The same things were measured in two ways. Each way mixes the same 12 hidden numbers, adds some noise and spreads widely along 7 directions of its own, which tell nothing about the thing.
Some things both ways: the first way, then the second way.
[  5  -7  13   6   5  16 -25  -5   1   0   7  30  18 -38   4 -29 -25 -18
   0  53 -12  10 -13 -18   3  -7   7 -33  -7  -9]
[ 37   3 -14 -17  18  16  -3 -26 -20 -17  -9  10   0  28  28  -2  -4  12
  12 -23 -11  18  -9]

[ -2  24 -19  18   6  26 -31  -8  -7  -1   0  49  26 -18  -1  -8 -16   6
   8  33   5  -6   8  15 -17  16  19   4  -7  -1]
[  5  -2  -1 -34 -24 -10 -20  38  13  14  17 -28   0  10  11   2   2  -5
  31  10  26 -29 -17]

[ -5  61 -15 -13  -2   4 -20 -17  -1  25  -7   0   5  11   1   3  16   8
  29  -3  -2  26  13  29  45   8 -39  16  18  27]
[-12  15 -13 -11   4 -25  -1 -11 -20  -2   0 -32  17  22  22  -9 -14   2
 -12   1  12  20 -15]

[  7 -23   7 -10 -14  12 -17  -2 -12  15   9 -11 -15 -40   4 -45  -2   0
   5  21 -21  25 -22 -32  31 -25 -26 -36   4   9]
[ -5   5   4  25 -30  28  22   1   4 -28   8  -1  12  11 -33   5  -7  -9
 -13   3  30 -18  28]

[  9 -20   2 -19  -7  20   2   7   8  -2  -2  11  11 -30  -9  -9  14 -10
  10 -32  11  16 -21  -8 -13  -1 -19 -32   4  -3]
[  9   2 -11  -4  11  38 -14  16  16   2   0   4   8 -19  -4   4   4  13
   4   6 -15  -6   0]

[  1   2 -19   1  -6 -21 -20  23  24  -3 -20  33   9  -1  12  12  -8  25
  14  53  -9   6  31  21 -21   0  14  -6  -9  19]
[ -7  -8  -4  40   6 -24 -23 -15  11 -18   4  -7  18  -1 -18   4  -8  28
 -23 -23   7   3  -3]

[-33 -10 -23 -10  20  -6 -40 -27 -28  -3   2  21  -3 -50  18 -33  -6   9
   8 -19   9 -10   5 -25 -42 -21   1 -21  -1  -9]
[  3  -5  -6  48  20  35 -17 -48  21  11  30  12  -2   3  -5  18  32  36
  -1   3 -20  23  -7]

[ -9 -16   2  -4  -1  13 -32  -4  -7   3  25  14  11 -30  -7 -31 -25  15
  11  38  -6  12 -36 -19   7 -13   7 -41 -19   2]
[ -4 -12  12   9  15  22  14   3 -20 -16  17  -3  18  28 -28  -1 -13  -8
  -1  25  32 -19  39]

[-15  21 -30 -26  11   6  13 -19   7  25 -30  -2   1 -21 -22  -1  -2   3
  42  31 -23   6  12   7  -9 -34  -5  -1  -6 -21]
[-20   4  15  33 -16 -13  10  -2  13 -31  15 -23  15  13 -33  11  24   6
   4 -12  34  -2   8]

[  0   5  -1  -9   2  -7  18  -1  22   9 -13  -8  -5 -16   4 -18  24  24
  28  -2  -2  16  20 -15 -17 -22  -9 -18  11  -7]
[ 39   3 -15   3  21  41  -4  -5   8 -20 -23  -8  -4  29  25 -15 -21   4
  -2  -1  20  30  -4]

[ 11 -20  -9 -19 -16  28  -1   5 -17  18 -14  -9 -15 -39  -8 -24  11  -4
  18   3 -22  14 -17  -6  12 -26 -24 -18  -3  -6]
[ 18 -17 -17   5   4 -12  -3   6 -21 -20   7  -2  17  10  -3  -5 -43  -8
 -29 -16  22 -14  20]

[-19   4 -41 -28   0   2   7  10 -13  25 -21  -7  -6 -28 -32  18   1   3
  27  14 -15 -16  -4  23   2 -25  -3  24  -4   0]
[ 31 -22   0  -8  32  18 -12   2  -4  16  26   8   5 -10   4  15  17   5
  -5   4 -30  -7   2]

[-15  -1 -41  -8 -12  24  -5  16 -23  11 -11   3  -3 -27 -24  26   2  12
  20  -7 -11 -32 -17  14 -15 -13  20  22 -16 -11]
[-19  10   7 -18  -7  14   0  48   5   3  -9 -22  26   5 -21 -15  -7   9
  13  24  32 -27  -4]

[-10  23 -22  -4   3   8   3 -20  10  -2 -22  15   0  -6   0   9   3  34
  21 -22  11   7   8 -15 -24  -5 -19  -3   4  -9]
[-10  10  29  -7 -23   9 -10  22  10   5  11 -19 -17  18  24  36  20  16
  25  10  -6 -30 -30]

[  0 -27   9   8   2 -13 -10  10 -22 -20 -14   4 -12 -33  23  -4 -14  58
 -14 -27  21  -6  15   1 -27 -27  -8 -13  -9  15]
[-11  30   1 -26  12  25 -16  39  17 -10 -32  -1   4   1  27 -25 -22   4
  16  11   1   2 -16]

[ -7  17  13 -19   4 -31  12  17  18  10 -11 -23   1 -16 -15  -3   1  34
  32  40 -11  22   4  15  44 -19 -46  -3  13  28]
[ 12  -5   7  26  33   2 -11 -29   0  -8  -4  31  28   0 -26   0   2  20
   5 -11 -12   8  16]

[  6 -29  -8  -2  -6   5 -32  20 -36  19   8   6 -16 -33  14 -24 -17  10
 -23  42 -14  -5 -26  -5  28 -31  17  -7 -13  11]
[  3  -1  14 -31 -60 -28  -4   4   8   1  17 -24   5  -5 -29   2   7   5
  -3   3  20 -43  20]

[ 19  -1  -4 -16 -26  24   9  33  19 -15 -40  -5  13 -14 -21  32  11   6
  22 -13 -22  -3  32  40 -20  -6   7   3   0  12]
[ -4  35 -14  18  -7  -5 -18  -8   1 -39 -12  11  14  17 -14   0 -21   6
  16   5   9 -11 -31]

[  3   4  30  30  -2   4 -39 -13 -19   2  20  40  22 -35  20 -26 -40   0
  -7  64   0   6  16  30  -1   3  25   0 -16  15]
[  1  -8   8  58  44  21  -5 -39  23 -40 -29  16  -7  32  -2  -4   1  20
  19 -41  14  52   5]

[ -9  19 -32  10   1   4 -20  -9  -2   7  -6  37  15 -10   0  16 -13   8
   8   1  12 -14  21  22 -25   7  10  13  -2  10]
[-17  18  -3  -7 -10  19 -10  48  29   3  -8 -18  15 -20  -7  -6   0   1
  -1  21  11  -8 -13]

[ 11 -38  29 -29  -8  -7  25  22  25  -6 -10 -25  -4 -24  -4   3   5   2
  13 -13  -2  23  -1 -10  -8 -37  -5 -49  -5   1]
[ -1  15  -3 -15  -2  29  24 -13 -31 -42 -24  -8  -5  32  14  21   3  -9
  -8   2   0  23  -4]

[-15  17 -25 -24  -5  14 -17   0 -10  37   6   6  11  -8 -20   9  -2 -13
  33  17  -9 -11 -10  41   9 -13   8  22  -4   5]
[ -8 -22  24  44   6 -13 -11 -21  31  18  26 -34   7  -4  -2  28  26  35
  -4  -8  15  16  17]

[ -9   2  -7 -11   1  32  -1 -19   1   6  -8  13  14 -22 -12  15 -21 -13
  21  -6  -6 -12  -8  -2 -36 -25  27 -12 -19 -32]
[  6 -25  15   7 -11  -9   0 -21 -22 -11  -1   4 -17  35 -22  33 -28 -15
  -1  19  27 -22  13]

[ 22  -3  -3  -1 -27  17  -3   9 -11  10   3  11 -19  -9  10 -29  34  30
  -3   7  14  44   3   6  24  14 -17  15  11  29]
[ -7  -8  -9   0 -12 -10 -22  -4 -15 -54   1  10  -3  10 -33  18   0  26
 -16 -16   4 -26  -8]

[ -8  28   2 -18  -6   2  21 -13  21  12  -7 -17   8  -8 -22  17   7  11
  38 -15  -4  20 -15   0  17  -9 -30 -16  -2  -6]
[ 12   1   6 -15  42  15   3   6 -33  -4 -29   0  10  33  19  -1 -32  -7
  -8  22  -5   9 -10]

[  2  13 -20  -7  -9  -4  34  10  31  -3 -43   7   1  -7 -16  35   4  22
  18  27 -12   6  32  12 -27 -12  19  13  -8  -9]
[ 11 -17  19  37  -4   8 -10 -13   8 -43  -3  35  -9  12 -67  22   7   1
  -4  -9  -3 -32   2]

[-13 -14  -8   8   9 -19 -17  32   3 -20  -4  13  16 -29   8  24  -2  23
  13 -41  18 -38  10   7 -46  -7   2 -24  -2   7]
[ 20 -10  -1   4  24  34  -1 -13 -12  21   7  -8  16  17  29  20   6  18
   6   6 -16  13   2]

[  0 -18   3 -38 -10  -3  28  10   8  19 -17 -35 -25 -14  -8  -6  23  24
  31  -4 -10  27  -3  -5   9 -44 -21 -12   1  -1]
[  6  -1  -8 -10  10 -11 -29   1   0  -8 -29   3   3  -2  14  -4 -41  19
 -28   5   5   5  -2]

[-18  25 -30 -11  -2  16   5 -14   1  28 -19   7  -2 -12 -24  20 -23  -7
  36  67 -30  -4  14  15   2 -26  23  20 -16 -14]
[-24   3  20  47  14  18 -13  21  50  -7 -32  15  18 -12 -10 -22 -15  29
 -12 -21  20  17  14]

[ 12 -16  22 -16 -23   9 -14  10  16   5   6   3   6 -23  -1 -27  -3 -10
   6  43 -22  29   0   0  17 -10  -1 -15   9  20]
[ 46 -12  -5  21  -2  31 -18 -28  24   6  10  15 -34  12   6  27  -7  -9
  11   9  -4   1 -14]

[ -1  22 -17   7   2   0 -14   8  -1  11  -1  22  19  -7  -1  16  -1   7
   4  -6  14 -11   8  31  -4   9   6  11   1  15]
[ 40 -14 -18 -38  27 -16 -13  14 -18  19  -3 -26  21   6  21 -25 -35 -12
 -28  17  14  10   2]

Other things, the second way, with their names:
j_253: [  4  -3  22   2  31  58 -18  30  32  -8 -26  29 -18 -19  14  -7 -28   7
 -19  15 -18  -5  34]
j_582: [-30  -5 -12  49   5 -29 -19 -26  -5 -33  -2  10  30 -14 -42  22 -14  29
 -27 -21   5   2   6]
j_305: [ 16  -8  16  -5  16  33 -11   8  25  18 -12  -1 -14   3  26  -6   3  21
  -3  -4 -12  12   0]
j_630: [  7  11  38  29 -31  -1 -11  -6  15  -4  10  21  -2  24 -21  30  16  15
  18   2 -10 -47 -24]
j_560: [-39   6  10   7 -12  35   9  33  26 -24  -3  -4  -1 -16 -25  18  37  11
  17 -10  10   1   2]
j_6: [  5 -23   1  -6   0  16 -16  -2   5 -12   4  12 -15   8 -14  18   9   7
  23 -13  -5 -15   5]
j_177: [ 31  -5   4   8  12  10  -5  -8  11   5  -4   5  12  -5   1  -4  -4  20
 -18 -12  -3   7   6]
j_592: [ 31 -12  -7 -18   3  -1 -39   7  23  37  28 -26 -24  -4  62  17  -1  20
 -13  15  -1   8 -23]
j_225: [ 34  24   7   0  15 -21 -37 -20  28   2  -6   9   6 -18  23 -16 -22  35
 -14   4 -12   2  -2]
j_180: [  0 -27  -2 -20  11 -13 -11   8 -23 -16 -12  -5  -2  15  14   9 -21  11
  -9 -27   7  -1   7]
j_125: [  5   6  -5  -3  26  42 -13   8  30  -3 -17  -1 -10  -4  26  -3  25  19
  15 -15 -19  36 -19]
j_60: [-13  18 -20  -3   2   8   4  12 -15 -19  -8   0  28   9 -17 -12 -18   0
   0   6  21  -4 -10]
j_953: [  8 -24 -28  -4  40   4 -19  18  -2  -5 -18  -2   9 -13 -11 -18 -42  -6
 -30   1   9  15   5]
j_873: [ 40  -5 -22 -30  26  44 -16  22   4  11  -6  28 -11 -12   0 -24 -32 -22
  -6  15 -28 -16  -3]
j_136: [  9  20  14   8 -38 -34 -17 -46  -2 -16  16  12  21  -8 -30  23  17  53
 -20   1  -2 -28   4]
j_708: [  6  19  13 -22  -9   1   8  24   4 -22 -14 -38   0  26  20   1   8   8
  -5  13  40  13 -17]
j_234: [  8 -19  -6  -3   1  -2  28   6 -25 -28  14 -33  -2  10 -11  23 -11 -35
 -13  -6  28   4  25]
j_794: [-13   5  15 -18  -4 -18   1  37   1 -32  -3 -30  32  12 -20 -19  -4  12
  22  -7  46 -23  25]
j_395: [ 15   6  -6 -28  16  64   7  27  12   7 -24  -8 -18   3  39  -6 -11 -17
  -1  15 -12  23  -2]
j_786: [ 50 -12  -4 -14  10  10  -7  20  13  24  16 -37 -12  15  42 -12 -29 -17
  -6  10  20  -2  -4]
j_198: [ -5  -3   6  15 -33   9  13 -22  -5 -28  10 -21  -9  13  -7  30  -1  13
  -3 -19  13 -13  21]
j_300: [-20  25 -37 -40  -8 -15 -18  -6 -27 -16 -31  -4  16  15  16  -4 -21  -5
  21  -1  -7  15 -32]
j_565: [-10 -13  18  41   7 -29  12  -5  13 -19  11 -39  23   9 -27   1  20  19
 -14 -33  33  15   8]
j_518: [  3 -29  -7 -16   8  52   8  24   6  14  20 -20   2  11   6   7  43  -3
  19  -8   0  13   6]
j_464: [  6 -30   3  20  -5   4  -8  25  24  15 -12 -30  12   7 -12   6 -16  10
   6 -10  38  -3  -3]
j_499: [ 21   9  -3 -41  -8  -2 -10  28   6  18  -7 -43  -1  14  42  -5  -9  -5
  -3  25  21   8 -25]
j_800: [ 12 -10   6  -1   8   3   5  12  -2  -5   0 -42  -7  23  34  19  -1   7
   0  -9  24  14  -9]
j_240: [ 16  -6   1   3  44  17 -23  -7   9  -1 -20  12  11   0  12 -23 -11  42
 -20 -11  -8  22   7]
j_975: [ 41 -17  22  51 -12 -13  -9 -39  20  -4  28  -4  -9  24  -1  30 -12   3
   0  -4  25 -13  16]
j_186: [ 62 -22 -32 -17  14 -10 -28  -6 -15   5  -2  -1  -9   5  22  -2 -58 -12
 -33   3  -1  -6 -10]
j_542: [  5  25 -10 -31 -12  36  -5   3 -13 -32 -40  22  -8  14 -12  28  15   1
  45   0 -30 -10 -45]
j_353: [ 54 -13 -17   5  41   5  -4   4  -7  -8   3   2  22   4  -1 -27 -34 -14
 -29  -7   8   8  11]
j_872: [ -6  21 -13 -22  -1  19  -6  24  -6 -22 -34  14  29 -15 -28  -4   8  12
  -4  -2 -24  -7 -24]
j_146: [ 41   9  14   5 -10   3  -8  -6  33  32  26 -27   2 -12  21  10  24  27
  -7   3  -9  -4 -16]
j_178: [ 32  31   3 -22  32  35  -8   6 -21 -25 -16  23  14  17  13   5 -11   9
  21  31 -16 -14 -12]

Some of these things the first way, each followed by its name:
[ -8  18 -38   8   9  -5   3 -10 -13  14 -34  18   0 -30   1  10  -1  21
   7 -23   4 -27  28  16 -32 -14 -14  22   8  -5]
j_353
[-13  23 -21   1  16   5  -8 -16   1  10 -13  30   6 -14   2  -7  -8  15
  23  44   0   6  13   1 -17 -11  10   2 -10 -16]
j_6
[ -3 -18   1  13   1  19 -40 -14 -12   0  23  63  21 -31   8 -18 -44 -14
 -15  52  19   6  -6   2 -20   8  24 -11 -15   9]
j_560
[  6  -5  -1  17  -3 -10 -26   4  -9  -4  -1  45  15 -26  22  -1 -15  14
 -18   5  20  -2   3  19 -17  12  -4   2  -5  15]
j_565
[  1  -6 -23 -36  -8  -7   9  42  37   5 -26  -4  -3  14 -18  25   3  19
  13  40 -19   5  10  -3   6 -26   9   5  14  20]
j_136
[ 10 -41  15 -24  -6   9 -16  -1  -6  10   1   4  -3 -35   0 -37 -28  10
 -17  27 -11  20 -29 -18  11 -39  -8 -30  -3   7]
j_225
[ 13 -11   9 -19  -7  25  21  -1   6  -1 -29 -16   4 -34 -10  -5  16   8
  16 -61  -4  -3   6  -2 -30 -30 -22 -17  14 -15]
j_975
[  0  10   0 -16  -5  13  31 -15  -6  20  -3 -20 -13 -18 -12 -14  29  26
  14 -45  21  19   1  -2   7 -18 -27  16  20   2]
j_708
[ -3  39 -16  17  -6   1 -11  -2  16  18   5  34  18  -4   4   3  12   2
  34  30   1   3   5  14  -1  24  -9  12   4  -1]
j_464
[  5 -12   2 -10 -15 -13 -18  14   5   8   4  23   1  -9  12  -6   0  16
   4  32   8  26   2  22   6   3  -6  -1  -6  29]
j_953
[  4 -12 -11 -33 -14  19  -4  -2   7  13 -14   0  -5 -28 -18 -11  -7 -18
   9  49 -34  31 -28 -20  24 -21  -2 -24 -12  -8]
j_873
[ 13 -33  -3 -17 -21   2 -15  35  11  -5  -3  15   8 -23  -3   6  -2  -5
 -20  -5  -4  -2 -19  -3  -3  -2  -1 -11   9  21]
j_146
[ -7 -27 -18 -34 -17  -6 -13  31  -2  12  -5  -5 -19  -7  -4  -8  11  30
  15  31  -9   9  13  14  -2 -27  13  16   5  32]
j_592
[ -8 -42  10 -18   3  -5  -1  -3  -9  -1   1  -5 -16 -47   9 -24 -10  13
  -4  10  -3  16 -29 -43  -9 -39   3 -42 -19 -18]
j_305
[  5 -13  10   9 -16   4 -35   9  -8   8  25  25  10 -14  12  -3 -28  -9
 -15  31   3   4  -3  15  12   0  23 -10  -9  28]
j_395
[  1 -15  11 -26  -5  12   3  26   9   3  15  -9  11 -38 -26 -17  20 -26
  31  36 -12  30 -30  -1  26   0   4 -39 -14  -3]
j_518
[-13  36   4  -9  22 -17  -3 -16 -11  15 -20 -21  -5 -29  10 -22  14  21
  45   2  -5  17  27  11  21 -29 -46 -17   7   2]
j_300
